The first 4 rows are patterns. Each new row is the sum of 2 different patterns, raised or lowered, with some noise. Before adding, each is slid sideways (what falls off one end comes back at the other) and multiplied by a number that may be negative. Names go in the order of the patterns.
Some rows, each with the names of its patterns after it:
[ -1   2  -7   8 -16   3   0  -1  -2  -7  -3  -1  -2 -11   4   8   2   8
   2   1   1  13  -9 -20   8 -14  -2   7  -2  -6  20  -5   5 -11   1   6
   6   5   3   2  18   4  -3  10   2  -3]  Tobal
[ -2  -5  11   1 -10   3  -4  -9   3  -6  -3  -1  -4  -6   2   6  10   1
  -7   1   4  -4 -20  -2   3  -7   5  -5   7  -7   5  -2   1 -20  12   0
   4   0   2   5  -7 -18 -16   5  -4   1]  riz
[ 14  -7   9   3  -3  -7  -7   3  -4  -9   1   6   9   3  17  -8  -1   6
  -4  -3  20  11   6  -9  -4   1   1   1  -6  -9  -1  -5   6  12  -5  15
  -5  -3  -8   2   2  -9  -9 -15  -1  20]  zanop
[ -7   0  -3   4   2   2  -3  -7  -6   8   5 -20  15   4  -5  -7   7  -7
  10   5   4 -15  -2 -13  15  11  -4   7   6 -20  13   9  10   1   0   0
  11   7  -6 -20   1   6  -4  -6  -6   1]  pib

New rows. What belongs after each?
[  5  23  11  -3   2   7   9  25  12  15  13  21  26   9   6  -3   5  16
  -1  17  12  29  12   4  25  19  22  17 -10  -2  20   1   7  18  24  27
  10  13  24  14   4  -9   9  -1  17  17]  riz zanop
[-21 -13   3 -14 -19  11 -17 -20 -33 -11  -7 -14 -16 -18   2   4  -6 -15
  -4 -17   7  -9   1  -9  -4  -9 -16 -24 -18   1  -7 -15 -15   6 -15 -12
 -11   0 -18  -8 -16 -17 -14   4  -9  -1]  riz pib
[-10  -5  -6  -3 -15   0 -10 -12  -5 -14  -3  -9 -11 -15  -6  -5  -2  -2
  -9 -12 -13  -8 -10 -10  -9  -2  -6 -10  -6  -5 -10 -10  -8  -4 -14  -7
  -6  -8  -6 -15 -18 -11 -13  -1  -8  -6]  riz zanop
[ 13   2  12  18 -14  13  12  16  10   9   2   8   9   8  -4  10  11  -4
   1  12  14   7  13   5  36   8   8  14   8  18   8  15   8  20   6  15
   1   2   6   8   7  -5  22  38  12  19]  Tobal riz
[ -8   3   4   3   6   3   7  -4   1  -3  -1  17   7   3  -5   6  -3  -6
  -3 -12  -8  -2  -5  -8  13  12   2   7  -1 -12   2   5 -23  -3 -13   7
  11   3  -9   1  -1  -5 -20  -9   2 -12]  Tobal zanop
[12 10  6 16 14 12 -1 12 11  8 15  8 10 18 10  6 16 14 13 10  7  8 16  0
  1  9 11  5  9  6 13  5  7 11 14  0 21 11 11 10 18  7 -4  5 -5 12]  Tobal riz
[ -2   8  11   2  19   3  20   3  21  12  15 -10  20   8  23  17  -1  29
   8  -9  -9  25   3  22  14  11  12  12  -7  29  18   0  22  13  -6  22
  16  14  15  20  23  23  11  10   1  10]  riz pib
[ -4   1   1   1 -13  -6  -2   1   4 -12  13   3   1  -9  16  -6   9   5
   6  -6   2  -7  14  17  -5   2   5 -19  10   8   8  -6   6  14   5  15
  -2 -18   4  10 -14  -1  -6   8  -5  -2]  Tobal pib
[ -5 -16  -2 -15  -6 -21 -10 -17  -9  -7   3 -28 -18   4 -27 -18 -10  -3
 -11   4 -26 -15 -17   3  -8  -7 -28 -17 -10 -17 -14   5 -22 -20 -21 -11
  -9 -13 -28 -24  -8  10 -15 -21  -7   4]  riz pib
[-15  -2 -11  -2  -3  -4  -8  19  29 -12  15   0  -4   5  -2 -20  10  -8
  12   4  -8  -3  -3  -2  -1 -14  -5  -3 -16  -3   7  -1  -5   8   5  16
  -6   3  -3   4   2   7  -3   2  10   8]  Tobal riz
[ 42   9  19  25  12   3   5  18   3  12  -2  22  21  15  26  -2  10  17
   7   0  35  30  20  13  11  14  15  26  -1 -14  20  -5  17  31   6  21
  27   6  10   5  16   9  10   4  15  34]  Tobal zanop
[ -4  -8  -7   3  -5 -15  -7 -11  -1  -8  -4  -9  -6  -4   4 -11  -5 -10
 -11  -6 -13  -2   1   3  -9  -5  -4  -2   1 -10 -13  -8  -5  -8  -4  -7
  -2  -3  -7  -4  -1  -8 -11 -13  -8 -10]  riz zanop
[-12   5  -7   4 -29 -18  -2 -19 -14  13 -19 -16 -13 -11   1  -8 -18 -13
   0  15  -6 -11  -3   4  -3 -11  -1 -11  -4 -11  -9 -15   0   8  -5  -8
 -11   9 -21  -8 -10   2 -16   6 -17 -14]  Tobal pib
[ -3 -15   4 -10  -3   2  -7   0   2  -3   4   2  -9  -4  -4 -11   3   1
  -8  -6 -10 -16  -4  -8  -1   1  10  -3  -6   4  -2   0  -5  -2 -14   1
 -12  13 -10   1  -7  -5   0  -2   9  10]  riz zanop
[-14  -7 -28 -23  -1  -6   0 -12  -8   9  -8 -21 -11 -14 -27   2 -11 -14
  -5  -8 -28 -14  -7   8  -4 -13  -7  -5  -6 -15  -8  -1 -17 -14  -7 -14
  -9  -1  -2  -8 -25  10   0   8  -6 -21]  riz zanop
[ 33  33  24   0   4  18  18  18  10  -2  19  17  12  13   6  10   0  12
  -2  23  16  12  14   9  -7  14  14   0  31  17   7   6  25  12  24  22
  14 -10  15 -10  32  26  15  19  18   0]  zanop pib
[-14 -18  -9 -25  -1  -5 -10 -13   5  -4 -20   1   3  -8  -5  -2 -22   3
  -2   4  -3 -15 -20  -6 -19  -4 -18  -2  -5 -16  -1   4   7  -6 -15 -23
  14 -15  -8  -3   2   6  -5  -1   3   3]  Tobal zanop
[ 14  13  16   7  17  19 -11   4  16  16  19  19   9  16  19  21  15  21
   6  -2   7   1  22  13  15  14  28  20  16  28   8   1  -4  24   1  12
  14  34   7   9  12  18   9   4  12  25]  riz zanop
[-11 -17 -18 -22 -11   8   6  -9   6  -8  -9 -14 -14  -3 -17 -17  -3  -3
   0  -3   5 -14  -8  -3 -10  -9   9  -1  -7 -17 -10  -8  -8  -6  -6 -16
 -10 -10  -5   4 -15   8 -15 -10 -16   1]  riz zanop
[-1 12 11  2 -2  5  7  2  7 -3 -4  4 -3  2  9  4  3 12 -1  3  3  7 -3 14
  8  2  2 16  2  7 11  6 -5  3 -1  9 13 -6  9  7 -6 10  5  8  3  3]  Tobal pib
[ -7 -14   4  -6   4   4  -8 -15 -14 -15  10  -3  -5  -3  -5  -2   8   6
  13  -6 -18   5 -11  -1 -18   4   0  -9  11   3  18  -7 -13 -15   6 -28
   8   2   8   5  -2   6  -1 -19 -22  -3]  riz zanop
[ 13   3  14   1  15   2  14   0  14  -4  23  16  15  11  13  25  -3 -23
   0   5   5  16   6   1  35   7   4   6   6   6  17   9   9  11  20   7
  10  24  21   9   3  13   9  11 -22  10]  Tobal riz
[-10  -8  10 -15 -11 -10  -5 -12 -16  -8   3  -6 -10  -6 -14  -5  -4 -29
 -15  -4  -7  -4  -3 -13  -6  -4  -4  -6  -2 -14 -21 -14 -18  -1  -9  -8
  -7   5  -3  -7   4 -12 -16 -23   0 -18]  riz zanop
[ -8  -9   5   0  -2 -12 -15  -6  -3  -9 -10  -9  -5  -8   2   0  -2   4
  -8  -6 -10  -1  -2 -10 -10 -11  -7   5   3 -13   0  -4  -7 -15  -6   5
 -11  -5  -4  -4   2  -1  -2  -8  -7   3]  Tobal zanop
[40 21  6 15 12 19 18  3 12 29  5  6 17  1 14 13 11  2 23 28 -2 15 12 10
 12 13 -3 32  8 18 16  2  9  0 14  4 -3  7 29 -9  9 12 11  7 14  9]  Tobal riz
[-2 18  8 -6 -6 -4  1  0 11 11 14  3 23  2  2 12 -1  8 13  6  8 14 -2  8
  5  8 12 14 -3 -6  9 -8  7  7  5  2 28 -1 -1  7 10  9  7  0 -9  9]  riz pib
[-12  -9 -16 -18 -20 -11 -10  -3 -12 -20  14 -28 -17 -13  -6 -18 -13 -27
 -25 -17  13  -2  -6 -20 -20 -11 -23 -22   6 -27 -26 -21  -9  -7 -11 -12
 -23  -8   9 -16 -19   3   0  -4 -19  -9]  zanop pib
[ 3  2  5  3  8 -4  7 10  4  1  4 10 14 10  5  6  5  3  6 -1  5 11  5  3
  6 11  1  4  7  8  4  7 -2 -3  2 13  4  8  0  8  7  0  5 10  1 -2]  riz pib
[-3  5  6 10  6  0  5 15  4  3 -2  3  4  4  0  4  5 13  4 10  2 -1  4 -2
  1  6  2  0 -2  6  6 -4 -4 -1 10 14  3  2  5  9 10  4  9  2  1  5]  zanop pib
[ 17  16  -6  15   7   4   1   9   8   5   0 -12   9  27  18   4  15  10
   6   0  -2  13   8   5  10  11  18  14  23 -10   7  16   1   8  26  22
  11   2   4  11  -1  16   3   2   7   5]  riz zanop
[  3  -4   6   2   5   2  -4  -2  13 -16 -10   5  17   1   4  -3  -2  -4
  10  -2  13 -15 -13   5  -2   0  19  -2 -11  -8   3  -2  -1   2   0   9
  14  -3  -4   4   7   3  -5   6  -2   7]  zanop pib
